The rows are grouped in 2 ways, from coarse to fine. Each group lies inside one group of the grouping before and may be the whole of it. The rows also spread widely along 4 directions, which tell nothing about the answers.
In the rows, zero is written as 128.
Known rows, each followed by its group in each grouping:
[143 166 113 180 116 117  41 145 165  99 123 129  77 118]  Z684 fof
[130 114 143  88 114  94 111 185 132 158  83 149 169 103]  Z113 fedi
[ 90 146 113 151 134  87 170 149 104 101 146 165 186 110]  Z502 Tusuk
[131 126 131 142 117  96 148 121  95 135 139 171 159  79]  Z502 vozif
[162 178 152 172 128 144 136 145 111 174 131 122 143  72]  Z684 kemo
[145 127 114 141 160 134 102 201 164 112  90 140 159 111]  Z684 pinim
[122 150 116 172 108 131  90 149 152 114 103 113 109 112]  Z689 nem
[136 143 165 186 128 116 116 139 105 165  95 131 151  84]  Z662 Tises
[157  88  37 100 145 157 149 146  85 134 150 130 185  66]  Z502 Tigo
[124 158 148  76  69  88  72 159 160 104 109 125  82  97]  Z113 kab
[170 136 153 168 115 119 188 173  85 176  94 127 188  88]  Z689 suton
[140 109 140  84 106 120 100 166 159 119  85 130 157  83]  Z113 vigi
[123 129 123 142 121 104  46 162 157 147 104 125 122  95]  Z662 lurid
[109 147 114 150 118  98 167 149 107 128 134 158 180  96]  Z502 Tusuk
[152 146 118 180 135 129 129 162 115 114 112 116 141 104]  Z689 suton
[ 84 165 114 151 131 100 120 137 123  55 127 147 125 135]  Z113 fedi
[114 126  86 106 142 116  75 168 155  76 117 132 128 128]  Z113 fedi
[134  82  62  87 127 132  89 151 124 113 134 153 128 107]  Z502 Tigo
[133 176 107 208 132 121 100 143 135  92 129 137 122 112]  Z684 fof
[164 129 126 154 116 133 111 185 122 152 100 118 128  91]  Z689 suton

New rows. What belongs after each?
[102 123 112 118 130 124  69 147 177  41 107 128 127 118]  Z113 vigi
[118 148 157 181 122 110  52 138 135 134  97 135 102 103]  Z662 Tises
[108 149  66 143 154 134 125 137 105  67 148 125 132 113]  Z113 fedi
[156 142 150 157 102 116  88 174 145 137 103 128 105 111]  Z689 suton
[111 143 165 127  94  91 129 135 139  99 106 142 143  88]  Z113 vigi
[161 120 135 161 125 125 132 178 126 148  93 123 149 105]  Z689 suton
[101 116 102 142 148 118 160 154 127  63 104 137 195  92]  Z113 vigi
[123 167 162 185 134  97 146 177 126 113 104 151 174 101]  Z684 pinim
[171 199 162 160 109 135  88 137 134 169 147 126  95  74]  Z684 kemo
[162 164  97 180 116 131  93 151 115 130 134 115 121  77]  Z684 fof
[127 101  89 130 129 117 184 136  87 129 134 160 203  94]  Z502 Tigo
[147 139  72 182 142 164 145 148 120 133 115  93 166  83]  Z689 nem
[124 164 113 122 111 113  81 132 122  91 145 137  97 104]  Z113 fedi
[179 131  93 161 144 157 125 165 113 137 116 107 134  93]  Z689 suton
[145 101 121 150 137 135  78 169 142 169  84 127 146  91]  Z662 Tises
[126 163 148 166 138 116  91 184 152 111 107 149 133 112]  Z684 pinim
[123 128 122 198 157 136 132 152  98 134 101 124 166 100]  Z662 Tises
[138 113  87 119 124 131 167 127  83 134 144 152 181  85]  Z502 Tigo
[ 91 121 149 144 138  92 139 149 147  63  92 144 172 121]  Z113 vigi
[168 162 132 186 105 140 162 149  83 165 126 107 146  82]  Z689 suton
[108 141 114 127 124 123 122 127 135  53 128 120 138  91]  Z113 vigi
[123  94  63 114 141 121 127 136 109  96 139 161 159 113]  Z502 Tigo
[141 164 114 195 132  97  91 154 140 104 112 128 124 123]  Z684 fof
[140 119  43 110 150 153 150 161 107 145 152 128 186  72]  Z502 Tusuk
[133 150 179 183 110  86 142 164 119 134  92 145 150 120]  Z689 suton
[115 153 137 139 112 119 127 137 126  74 114 130 155  84]  Z113 vigi
[181 156 114 143 149 166  82 149 139 152 134 109 107  77]  Z684 kemo
[ 79 136  95 142 155  98 135 147 136  75 143 169 165 135]  Z502 Tusuk
[136 123  93 116 102 120 123 122 111 120 149 154 124  86]  Z502 Tigo
[ 95 123 120 138 153 108 133 157 153  54  96 142 174 115]  Z113 vigi
[145 110 134 142 182 138  83 190 175 121  88 147 144 127]  Z684 kemo
[115 146 132  98  98  99 103 157 134  86 113 128 118 109]  Z113 kab
[146 125  88 112 127 153 161 146 116 110 126  97 179  63]  Z113 vigi
[ 90 125 126 144 144 100 152 140 136  54  99 140 179 117]  Z113 vigi
[130 126  92 191 156 138 179 166 110 138  95 112 206  97]  Z689 nem
[115 143 111 116 112 129  71 138 153  67 120 122 114  83]  Z113 vigi
[125 154 148 176 155  98 135 184 151 102  94 157 165 118]  Z684 pinim
[104 102  85 116 132 108  90 127 134  66 137 175 123 125]  Z502 Tigo
[ 88 137 145 153 136  94 140 140 130  42  98 138 166 121]  Z113 vigi
[173 130 128 166 132 134 183 173  88 160  98 120 192  89]  Z689 suton
[ 90 129 102 151 145  92 147 154 133 100 136 159 171 121]  Z502 Tusuk
[199 160 109 139 140 170 108 159 115 189 139 102 128  47]  Z684 kemo
[132 150 155 151 128  96  83 193 175 119  90 155 131 117]  Z684 pinim
[142 137 130 166 127 114  98 168 152 106 102 135 113 126]  Z689 suton
[152 127  79 139 126 139  66 154 129 161 125 103 131  69]  Z662 lurid
[112 140 105 135 130 128 117 133 132  53 127 118 145  93]  Z113 vigi
[148 164  73 187 149 144 112 144 113 115 134 113 132  96]  Z684 fof
[117 143  92 130 121 126 176 154  97 146 154 145 189  78]  Z502 Tusuk
[115 147 114  93 104 106 105 151 126  89 127 117 113 103]  Z113 kab
[114 170 107 146 107 112 109 132 109  87 148 123 113 101]  Z113 fedi
[ 84 101  83 128 158  98 114 171 162  75 115 176 164 148]  Z502 Tusuk
[120 101 105 115 127 109 134 140 103 121 124 167 169 111]  Z502 Tigo
[135 151 111 166 154 133 126 179 132 104 121 136 154 103]  Z684 pinim
[144 138 117 151 156 125 100 196 159 109  99 132 163 100]  Z684 pinim
[143 115 105  90 108 125  65 172 141 135 114 127 116  98]  Z113 fedi
[132  99 119 147 133 122 114 181 173 160  60 134 171 109]  Z689 nem
[130 114 132 140 157 107  89 216 177 108  75 155 160 128]  Z684 pinim
[115 108  77 108 144 130 124 169 130 118 138 151 176 101]  Z502 Tusuk
[107 119  77 122 157 124 134 163 130 102 138 147 178 110]  Z502 Tusuk
[162 131  94  82 102 145 148 154  95 154 136  89 149  47]  Z113 kab
[130 124 107 101 120 111  79 165 138 136 107 147 125 104]  Z113 fedi
[164 131 119 166 130 115 104 176 149 169  85 125 160 102]  Z684 fof
[100  90  70 127 180 118 177 184 124 113 119 155 234 111]  Z502 Tusuk
[118 130 125 129 131 117 160 142 121  88 108 123 186  81]  Z113 vigi
[ 89 177  90 167 143 113 134 117  85  53 153 136 134 115]  Z113 fedi
[137 125  34 163 167 157 106 132 104 125 151  85 162  71]  Z662 lurid
[137 156 109 208 147 126 190 153  85 102 134 124 174 107]  Z689 suton
[106 145  86 143 143 112 174 142 101 120 156 148 192  95]  Z502 Tusuk
[131 173 184 161 101  79  88 178 162 121 103 164 114 121]  Z684 pinim
[157 185 114 170 147 150  97 135 133 123 157 111 101  77]  Z684 kemo
[102 143 122 131 130 117  96 152 147  60 118 132 134 105]  Z113 vigi
[150 175 188 153 128  93  90 162 153 160 106 148 113 109]  Z684 kemo
[157 131  84 166 158 148 150 170 108 132 113 117 162  96]  Z689 suton
[121 157  97 135 123 117 163 145  97 140 154 148 171  83]  Z502 Tusuk
[190 185 134 141 117 157  99 147 126 182 145 100 105  54]  Z684 kemo
[146 160 113 193 127 126 147 158 100 115 124 124 145  99]  Z689 suton
[108 144  46 148 154 146 158 126 101  85 169 143 171  83]  Z502 Tusuk
[174 180 113 185  94 135 105 132 117 140 136 114 118  77]  Z684 fof
[114 120  58 109 150 133 115 169 141 106 150 141 157 105]  Z502 Tusuk
[104 124 106 121 133 103 158 153 124  62 116 130 161 124]  Z113 kab
[141 121  67 121 145 162 149 143 111  98 128 101 172  60]  Z113 vigi
[118 114 119 123 130 127 165 158 127 102  96 114 204  88]  Z113 vigi
[141 160 125 183 134 148  97 137  99 147 118 109 128  69]  Z662 Tises
[152 194 188 167  92  92 110 164 127 150 109 149 121  89]  Z684 pinim
[191 163 100 170 117 145 127 153 106 181 122 105 156  68]  Z684 fof
[ 93 147 138 155 121 102 148 136 118  61 116 134 168 103]  Z113 vigi
[107 161  87 205 142 115 116 117 105 108 153 115 153  97]  Z662 lurid
[115 117 101 107 132 107 118 169 150 121 129 161 142 108]  Z502 Tusuk
[109 137  89  98 124 116 105 151 137  67 121 110 126 110]  Z113 kab
